The same things were measured in two ways. Each way mixes the same 11 hidden numbers, adds some noise and spreads widely along 6 directions of its own, which tell nothing about the thing.
(in the rows, 128 means zero)
Some things both ways: the first way, then the second way.
[ 95  99 130 115 148 149 119 126  88 113 111 167 136 124 129 129  94 113
 170 106 154 151 101 110  83 117 120 114]
[135 107 120  80 166 121 182  82  87  90 149 155 145 137 111 156 120 166
  90 112 131 161  90 160 119 118]

[122 184 113 122 123  99  96 133 160 150 163  95 143 138 173 131 117 162
 106 136 112 137 129 130 136 140 131 144]
[ 96 107 199 177 135  97 118  99 161 182 144  83 130 104 149 119 125 133
 163 138 149 127 147 155 128  91]

[164 153  90 131 140 125 109 167 160 136 105 136 117 126 179 173 127 155
 125  59 185 132  80 189 119 118 108 151]
[139 111 182 100 124 119 157 116 147 113 115 153 178 177 172 151 130  66
 124  97  98 148 114 148 160 108]

[202 109 123  63 134 149  97 134 213  94  81  95 142 179  93 143 172 125
 144 124 133 129 125  96 141 130  78 164]
[119 114 208 131 130 151 162  63 187 141 116 104 162 113 127 165 140  67
 126 104  78 146 137 133 140 119]

[183 123 184  88  89 136 153 144 150 106 137 113  84 101 166 128 144 164
 114  88 183 133 146 153 161 118  97 143]
[ 94 115 125 152 118 112  93 130 136 143 160 101  83 117 149  79 112 202
 118 160 190 107 127  90 119 113]

[107  79 105 126 103 142  48  74 147 111  85 143 189 160 113 124 167 112
 161 125 123 133  98 101 100 131 173 126]
[139 167  97 110  94 139 162 160 131 105 143 120 148 141 127 132 169  74
 136 109 157 125  95  98 149 138]

[153 130 152 132 129 141 131 178  79 148 152 131  86 119 141  80  50 169
  97  72 153 172 123 174 139 119 118 110]
[139  99 109 204 141  55 166 130  83 103 164  94 145  88 119 112 119 167
 122  93 132 137 128 149 102 102]

[127 110  62  86 140 137  53 166 175 143 121 142 151 203 137 161 155 139
 149  72 146 126  91 118  95  88 134 172]
[126  93 134 213 134 114 124  89 110 110 164  79 126 123 122 102  65 165
 117 123 136 122 125  88  91 125]

[124  89 130 157 125 101 126  82 105  84 109 124 141  57 114 140 158 110
 159 112 176 146  99 178 125 147 151  68]
[ 88 111 140 106 136 108 203  69 136 164 153 125 147 121 106 155 137 101
 140 125 173 150 110 146 123 120]

[183 127 112  77 123 124  69 154 203 120 125  87 119 173 145 151 175 145
 137 119 130 145 107 139 140 115  98 152]
[135 103 105 135 132  95 168  98  79 119 153  98 169 101  97 121 125 110
  76  69 147 168  44 108 112 129]

[149 144 135 100  97 118 133 113 160 104 130 119  96 129 130 190 139 127
 130 179 108 152 151 122 127 137 108 145]
[113 125  93 173 123  54 114 175  93 124 157  74  99 121 157 121 121 164
 102 145 138  98 124 110 119 122]

[ 90 107 184 128 114 160 137 132  86 158 137 125 150 128 111  53  85 137
 117 137  90 142 179  82 141 112 158 109]
[ 80 139 196 127 146 153 157  92 186 220 154 109  82  90 109 152 174 170
 167 135 155 127 170 158 136 117]

[ 68 126  84 145 149 136 180 160 124 135 103 146 141 112 148 105  96 168
 103  92 162 122  88 150 136 114 101 111]
[156 110 143  92 150 133 198  87 124  99 120 114 166 145  83 178 169 114
  99  54  78 168  98 140 145 120]

[124 144 142 172 180 136 139 147 139 172  87 124 214  80 171  33 119 167
 100  92 163 119 113 156 138 145 133  95]
[111 120 123  75 115 123 164 109 137 126 141 166 132 146 123 133 124 110
 106 146 136 136 101 122 144 135]

[156 212 123 128  86 109 112 131 208 140 148  65 129 135 192 101 152 176
 107 130 142  79 159 124 178 155 100 149]
[116 114 165 109 115 134 109 106 111 151 160 108 116 131 140  99  98 134
 128 155 114 118  84 104 116 156]

[166  75 160  98  62 163 102  83 113  68  92 143  90 135 118 153 117 116
 155 117 148 161 109 129 123 132 114 124]
[133 159 115  60 124 130 189 128 115 119 138 118 147 116 106 163 207 104
 134  90 142 147  82 149 135 119]

[168  80 145 121 104 116 104 110 109  98  63 160 130 140 105 118 134 114
 157  74 114 150 118 135 134 134 134 113]
[ 93 118 144 104 149 121 180 130 126 179 154 135 126 108 104 153 179 111
 171 118 161 134 106 169 140  94]

[122 118  84 157 150  90 194 129 109 105  93 144 117  66 115 197 122 139
 104  65 170 151  82 199 141 137 123 112]
[ 93 102 136 123 150 118 137 146 109 101 162 136 117 116 159 146  96 118
 115 187  60  95 122 107 144 143]

[121  55 129 117 127 155  88 133  76 125 116 149 129 135  79 148 105  95
 158  91 140 169 110 140  90  84 163 112]
[ 79 139 142  99 128 165 146 135 145 128 165 157 108 116 164 159 115  89
 125 180 110  98 125 112 135 157]

[145 152 137 114 117  84 117  72 179  78  83 123 137 134 107 194 194 119
 135 162  53 162 137 110 154 183 139 154]
[ 71 132  89 127 150  88 133 171 107 164 169 116  89  80 118 136 161 164
 131 161 194 110  97 133 131 103]

[133 109 165 177 103 155 183 141  86 129 120 141  71  49 168 128  85 161
 102  70 188 155 101 208 144 118 138  92]
[120 130 136  89 133  92 169 120 103 135 158 133 130 141 143 133 143 152
 118 104 131 155 111 148 146 126]

[ 85  93 129 118 122 149 114 139  88 167 150 118 143 126 145 122  90  98
 169 132 136 123 136  92  85  66 130  99]
[ 73 103  99  93 119 117 119 145 120 138 156 142  91 134 148 100 109 134
 100 183 148 102  92  71 151 133]

[129 225  88 172 123  93 139 131 181 148 124 112 143 110 184 142 115 180
  80 119 138 111 124 164 151 173 119 150]
[129 101 128 167 114  60 131 140 123 118 141 111 126 127 150 101 111 155
 115 138 124 117 139 141 123 107]

[195 133 185 102 165 122 141 146 135 147  98  95 150 120 130 103 112 136
 116 109 104 156 152 112 145 136 102 129]
[ 99 133 113 127 145  94 154 175 110 147 157 115 127 101 124 146 160 110
 120 165 120 104 106 105 156 126]

[111 112 167 110 160 182 126 162  57 165 161 145 124 114 148 116  29 143
 120 104 157 183 120 122  78  92 129 131]
[145 129 173 122 155  93 149 111 118  79 144 151 159 130 177 135 111 172
  97 122  88 144 150 156 139 121]

[127 172  94 119 162  93 120 107 182 105 137 118 161 130 124 144 156 152
 129 127 149 127 120 106 130 186 116 150]
[146 127 107 234 131  83 140 142 123  82 145  90 156 114 109 113 107 149
 123 130 155 120 139 114 117  94]

[115 193 126 103 122 125  97 102 162 102 177  72 131 135 147 141 118 116
 166 183 141 110 146  73 116 157  92 133]
[121 114 150 138 127 106 145  97 146 101 128 125 154 146 147 127 113 120
 118 148 141 131 129 125 137 105]

Other things, the second way, with their names:
j227: [103 136 175 105 146  98 151 117 127 159 157 129 130 115 164 153 132 134
 120 144 108 131 137 149 142 136]
j706: [133 164 146  88  95 142 104 196 150 110 141 164 107 142 190 118 124 110
  94 168  77  92 125 104 161 173]
j719: [120 172 158 107  86 125  95 208 167 139 143 179 135 126 201  83 142  89
 139 145 149 114 106 141 171 119]
j638: [103 139 180 133 162 170 117 128 115 130 184 123  99 100 147 144 107 162
 170 190  93  93 131 134 115 141]
j945: [108 119  93 151 130 125 159 124  92 140 188 104  74 103 102 137 102 186
 117 139 136 106 124 120  84 166]
j674: [140 149 124  98 125 103 134 166  99 104 151 146 129 109 146 126 130 134
 100 163  95 115  95 149 125 149]
j157: [ 87  68 187 199 144  81 112 114 118 185 175  99 120 126 174  72  67 179
 149 157 128 115 152 102 131 109]
j881: [116 159  94  58 108 161 156 161 138 130 132 133  96 103 100 175 202  97
 105 125 146 100  82 133 118 151]
j874: [ 90 115 136 142 161 132 158 105 103 199 186  87  92  89  87 140 137 175
 137 128 144 120 118 111 101 152]
j644: [ 85 148 124 133 125 111 125 203 166 130 140 177 133 113 174 112 154  90
 134 184 172 100 133 113 185  92]
j547: [125 131 203 108 111 152 129 113 174 148 120  97 119 149 166 174 158  91
 131 118  81 108 150 143 136 137]
j692: [ 90  99 169 146 137 133 114 127 123 135 166 114  73 128 162 151  75 152
 138 198  59  69 158 129 107 159]
j424: [ 82 136 188  72 147 165 158  65 159 154 145 126 125 140 123 175 134 109
 160 167 128 139 117 146 144 122]
j451: [130 129  80 139 111 104 137 136  63 116 175  70 124 121 106 108 111 129
  97 130 122 116  56  61 105 166]
j184: [101 129 168  92 166  87 177 134 124 188 151 141 140 104 128 150 185 147
 145 104 148 166 120 183 165  88]
j586: [122  87 135  85 119  81 129 121  88 118 149 144 112 138 190 117 100 155
  76 111 111 135 104 154 110 136]
j153: [116 108  79 174 123  78 174 144  89 156 176 123 119  93  87 104 114 150
 129 117 172 131  90 148  96 121]
j996: [ 87 110 125  82 106 116  92 139 148 149 131 139  75 136 171 111 122 159
  81 158 168 107 108 124 125 127]
j219: [102 155 107 109 158 139 186 134 128 138 152 133 142  82  63 173 188  92
 151 143 155 138  71 156 137 106]
j700: [145 134  90 162  89  76 137 177 130 102 126 133 149 157 156 106 116 101
  70  85 171 140 105 124 147 110]
j402: [133 161 181 147 121 160 120 149 138 134 149 100 155 145 157 144 118  61
 151 130  90 113 114  97 154 146]
j545: [123 152 134 143 123 106 132 195 122 123 161 149 127 121 165 120 125 122
 145 176 118  93 135 136 138 131]
j632: [ 89  79 147  98 136  99 136  86 152 151 131 165 106  57 143 109 133 166
  58 120 159 151 107 170 107 107]
j888: [104 145 159 121 131 117 134 147 173 167 134 137 134 101 152 130 185 118
 109  98 178 148 127 138 167  92]
j439: [119 154  71 142 102 115 147 165 126 144 157  98 100  86  97 119 164 129
 104 103 194 125  83 114 109 135]
j765: [112 161 207  84 132 166 162 139 171 147 126 179 167 154 160 186 149  32
 155 154 108 123 128 164 170 132]
j520: [132 129 117 121 138  97 176 132 148 143 131 127 116 137  92 141 175 183
 107 108 157 134 155 129 154 110]
j100: [147 151 160 120 127 110 176 150 151 121 114 137 183 129 128 158 184  72
 142 110 125 134 130 159 152 101]
j466: [108 104 205  56 128 144 141  85 146 141 126 132 126 137 169 155 146 102
 156 138  75 127 116 170 132 122]
j146: [107 122 178 166 100  91  93 145 183 147 120  80 123 165 189 114 130 120
 136 155 130  96 178  86 166 109]
j521: [112 136  93  96 127 116 164 174 128 152 142 114 122 167 117 140 199 123
 136 120 184 108 119  79 169 111]
j793: [120 140  97 146 112 113 176 116 114 157 167 104 120 122  94 129 137 136
 141 109 185 133 109 125  99 144]
j701: [ 84  76 187 107 131 114 173  44 183 161 121 154 134  99 141 146 127 113
 125 137 133 147 148 187 121  96]
j682: [ 82  84 153 149 122 120  87 104 123 118 148  96 108 111 173 113  69 105
 109 170 119 108  83 114 105 120]
j827: [102 145 198 135 128 121 126 133 130 179 160  83 130 121 161 145 116  92
 155 175  71 101 126 106 140 160]
j337: [134 145 163 165 106 154 133 167 198 140 110 125 142 148 122 145 155  64
 150 124 123  96 153 121 159 110]
j124: [128 120 136 145 142 131 123 151 116  53 154 137 132 155 179 136  91 140
 132 150  90 106 139 118 146 114]
j942: [ 86  69 188 141 157  84 172  57 126 175 155 116 145 106 132 125 114 141
 163 136 145 152 135 172 117  88]
j808: [118 112 166 149 136 116 113 168 107  99 154 135 143 136 205 133  91  92
 113 141  58 101 125 113 153 134]
j303: [144 161 170 120 144 155 165 116 140 106 129  72 161 159 116 211 179  77
 165 101  97 129 125 146 141 117]
j584: [ 73  96 169 140 134 128  86  83 135 115 159  75  73 128 188 139  64 156
 151 212  96  84 144 121  98 125]
j412: [ 78 148 115  60 145 108 149 155 101 133 175 166 107 119 164 143 150 151
 140 159 178 134  97 162 146 110]
j883: [134 130 185 170 107 118 109 181 164 147 133 144 137 134 178 111 111  84
 151 132 100 100 147 157 148 115]
j161: [128 159 175 127 126 107 113 176 145 118 135 144 148 139 186 132 123  95
 131 153  97 123 123 155 171 113]
j804: [127 126 189 148 137 107 137 165 186 108 129 185 141 147 196 121 137 149
 149 131 110 127 207 168 194  73]
j722: [123 106 169 102 119 108 176  98 164 159 115 160 160 102 116 136 154  85
 115  98 125 159 107 193 135  98]
j704: [128 115 136  75 147 117 218 115 115 120 142 158 166 131 118 155 163  95
 122 104  81 150 110 133 162 134]
j358: [107  71 203  84 169 117 174  31 113 150 153 141 133 106 142 144 114 179
 120 126  92 152 138 167 108 128]
j861: [ 97 157 156 135 137 167 155 138 176 177 155 153 130  91 105 131 160 102
 147 130 161 128 119 123 159 122]
j702: [101 106 196 171 146  87 135 107 134 128 160 106 127 133 215 137  98 154
 151 127 105 124 187 158 128 104]
j207: [121 149 150  69 140 149 175 146 139 101 127 165 156 170 139 199 139  49
 121 148  74 124 107 131 176 139]
j442: [120  93 125  92 157 116 166  96 124 102 132 161 144 110 105 125 145 154
 103 109 150 162  90 157 135  82]
j773: [111 109 212 174 136 122 128  98 169 136 141 110 154 108 178 111 111 110
 149 154  90 119 165 114 152 112]
j496: [121 157 185 111 141 150 138 155 148 121 148 130 131 187 183 177 136 104
 167 154 100  99 168 120 173 127]
j37: [ 75 112 143 131 136 136 150 116 142 164 153 132 105 109 120 164 116  98
 134 156 132 114 116 152 119 125]
j321: [144 178 191 169 103 134 116 175 154 173 135  73 146 178 137 159 137  64
 183 149  99  93 137 132 147 141]
j92: [122 106 164 160 126 107 105 147 150 109 125 113 145 127 183 110 119 115
  90 108 101 120 135  92 160 105]
j610: [108 185 209 114 121 147 124 133 198 180 121  87 132 162 143 174 187  89
 191 159 157 113 153 144 170 101]
j708: [118 131 197  85 149 165 151 110 141 155 147 120 121 178 136 171 138 126
 156 119  85 128 135 133 161 131]
j803: [123 124 172  94 113 128 134 121 150 145 130 120 134 139 154 125 158 111
 124 110 116 132 113 125 147 124]
j216: [114 144 170 151 112 131 100 182 175 145 132 133 107 113 156 119 146 115
 169 184 136  82 157 144 143 105]
j892: [ 92 119 147 186 143 130 173  80 140 172 161  91 111 107  90 173  97 134
 149 161 140 109 153 139  93 143]
j385: [105 149 176  45 156 162 136 125 113 145 150 132 120  97 127 173 154  99
 134 171  69 118  72 151 134 152]
j212: [133 136 137 207 138  92 130 161 101 111 173  86 152 151 142 122  89 126
 145 137 107 116 132 101 151 120]
j740: [127 158 167 129 136 149 147 124 118 105 169 117 118 137 170 179  98 121
 130 138  65 116 139 144 124 165]
j20: [123 116 135  86 134 152 192  86 123 128 146 146 133 144  81 165 115 102
 120 148  91 128  98 132 119 161]
j779: [ 53  83 147  98 141 131 128 116 164 164 135 184  93  99 136 134 111 122
 121 208 149 103 116 158 131 101]
j389: [110 173 167 117 120 197 138 154 173 158 145 122 103 138 129 174 162  93
 163 159 115  79 156 104 148 157]
j966: [116 138 202 115 126 156  91 141 159 112 161 164 128 135 213  83  94 151
 135 182  87 111 149  99 169 140]
j504: [126 166  76 115 134 117 173 163  90  88 163 107 129 163 104 165 146 115
 133 146 144 115  96  90 148 137]
j162: [102 117 163 145 116 106 121 116 134 124 149  95 108  98 168 148  91 100
 118 178  58  95 133 145 106 153]
j844: [ 99 139  77 125 115 130 173 157 140 145 145 123  91 131  87 166 161 120
 125 139 167 103 120 124 122 134]
j294: [117  94  91 174 111  74 135 162 145  97 138 156 136 112 148  72 123 149
  84 110 178 132 134 113 149  84]
j877: [130 148 134 116 138 124 178 120 134 114 137 135 177 126 113 158 157  86
 118 110 141 155  96 121 162 112]
j763: [ 98 103 121  83 124 102 134 116 176 147 106 128  95 119 110 139 181 160
  80 145 179 126 122 132 141  90]
j605: [107  92 205 137 116 121 104  77 178 126 144 138 111 106 210  78  87 186
 115 145  97 128 183 129 133 115]
j186: [111 127 150 131 117  94 154 127 156 134 143 156 127 147 184 135 103 133
 108 119 130 136 165 151 152 125]

Some of these things the first way, each followed by its name:
[139 198  99 177 143 128 129 146 138 163  95 102 148 130 151 130  79 146
 101  72 119 113 112 150 150 143 130 143]  j704
[134  98 149 136 129 151  99 153  75 134 105 162 110 122 138 145  88 135
 122  74 136 192  91 188 105 103 156 124]  j702
[ 94 172 134 147 157 135 171 164 100 114 145 127  93 100 146 111  80 159
 122  77 156 138 110 151 150 139 105 115]  j124
[178 174 152 143 124  91 143 102 175 107  66 122 128 110 141 179 168 144
 109 108  75 151 134 145 171 182 132 154]  j184
[ 95  83 171 121 103 141 191  88  79 110 119 155 138  88  95 103 101 106
 154 154 145 119 177  69 118 126 118  95]  j520
[ 86 117 116 125 102 134 125 130 120 165 208 127 108 122 158 126  98 137
 149 152 163 115 157  90  90  97 137 110]  j321
[188 118 185  92 108 134 127  90 158 105  90 105 159 119 128 114 162 132
 146  93 147 110 156  80 150 152 117 152]  j966
[ 73 178 118 181 131  94 161 113 106 148 155 109 141  61 160 155 100 156
  81 139 124 158 122 177 141 151 166 113]  j227
[ 69 134 161 123 104 127 148 127 119 146 153 126 160  99 164  65 112 154
 113 192 130 135 163 121 130 121 121  98]  j996
[ 74 164 108 153 183 119 113 126 141 178 134 130 200 118 170 108 111 162
 101 145 101 155 110 112 105 149 158 132]  j161
[ 63 165  71 184 108  40 161 118 113 152 146 123 149  72 178 155 139 154
 105  73 142 105 113 184 159 126 165 102]  j157
[145  94 105 137 174 141  99 136 157 158  56 155 218 126 131  97 132 163
  85 127 132 179  78 169 105 139 139 126]  j162
[174 130 124  82 133 147 163 176 147 135 112 150  99 110 173 209 101 164
  97  96 196 151 111 168 104  91  79 181]  j763
[136  93 127 153 164 111 132 134 141 176  81 132 211  77 167  97 153 171
  81  85 147 159  91 180 133 129 159 108]  j827
[114 122 166 114 151 147 140 141 120 143 178  96 107 122 128  79 104 123
 164 135 124 129 163  66 123 118 113  92]  j212
[ 85 112 126 129 134 182  93 146 110 142 152 135 101 157 103 145  89 122
 140 141 106 171 122 115  92  98 162 135]  j740
[ 92  99  83 139 144 112 111 128 116 130 125 152 144 135  96 146 129 114
 150 129 117 149 114 130 102 113 153 107]  j37
[121 199  98 153 174 107  90 145 178 147 139 101 164 150 110 124 144 145
 119 137  96 131 145 125 136 161 151 146]  j892
[ 99 163  77 146 103  80  77  77 132 111 121 117 158 138 143 168 127 106
 161 133 108 124 107 121 113 157 143 121]  j942
[112 128  86 173 132 126 176 137 112 133 139 134 112  75 127 139  93 140
 129  80 210 102 113 163 120 124 123  95]  j20
[107 137 116 106  41 166  86 129  81 123 177 122  56 166 158 154  24 112
 158 139 149 129 131 111  95  89 101 130]  j466
[214 141 141 110 178 132 132 159 180 113  99 107 121 107 146 163 159 160
 113  56 178 156  89 175 143 145 102 159]  j877
[ 74 108  88 139 136 111 102  99 167 124 132 143 176 124 118 136 182 126
 151 186 123 136 125 114 101 138 155 105]  j700
[107 141 113 118 131 100 148 135 136 131 156 117 149 125 114  86 124 146
 128 123 152  99 166  96 144 136 112 115]  j337
[166 154 116 104 101 121  88 165 138 162 177 122  89 178 136 129  86 146
 129 100 135 122 171 115 119 110 121 154]  j883
[131  90 110 114 115 127 116 134 121 121 102 161 136 145  97 168 145 132
 129  63 146 135 123 136 124 103 160 158]  j389
[220  91 163 113 144 130  99 130 119 138  76 166 154 123 123 128 124 140
 126  53 154 167 129 147 108 136 145 149]  j545
[ 78  73  63  82 120 119  60 117 146 115 136 138 148 174 130 174 157 107
 174 162 129 159  78 118  74  86 127 116]  j682
[127 116  75 105 134  92  81 111 167 106  75 142 161 179 105 196 179 108
 150 121  80 145 102 114 117 128 141 160]  j808
[ 72 148  90 139 147 138  97 153 119 182 116 152 178 178 124 100  81 128
 127 140  77 127 144  86 101 110 147 138]  j692
[124  44 147 121 162 126 107 113  60 132 124 159 172  91 105 106 113 109
 164  90 172 170 107 131  75 107 158  83]  j765
[115 150 166 155 124  85 189 123 106 117  88 129 165  54 172  80 139 161
 106  76 149 116 133 169 180 148 123  94]  j521
[106 116 113 106  73 162  65 131 145 143 186 107  86 191 108 153 108 127
 134 168  97 146 155  94 113  95 156 149]  j439
[ 83 176 159 106 137 162 117 132 140 110 161  89 119 157 138  73  90 144
 142 178 101 144 138  71 136 149  89 120]  j303
[ 60 109 129 166 158 153 163 136  78 145 152 130 131  56 164 112  81 147
 125  96 188 152  80 162 106 113 144  79]  j424
[131 118 148 119 110  93 176 111 143  93 129 110 106  75 122 171 173 154
  91 125 133 167 124 174 171 145 136 127]  j888
[126 142 132  93  94 119 127  96 162 112 139  97 134 115 154 177 151 119
 146 172 145 116 147  97 115 125 102 143]  j146
[101  82 169 127  97 137  84  77  97 156 151 126 188 126 132  39 111 129
 144 154 118 136 163  69 111 130 175  92]  j719
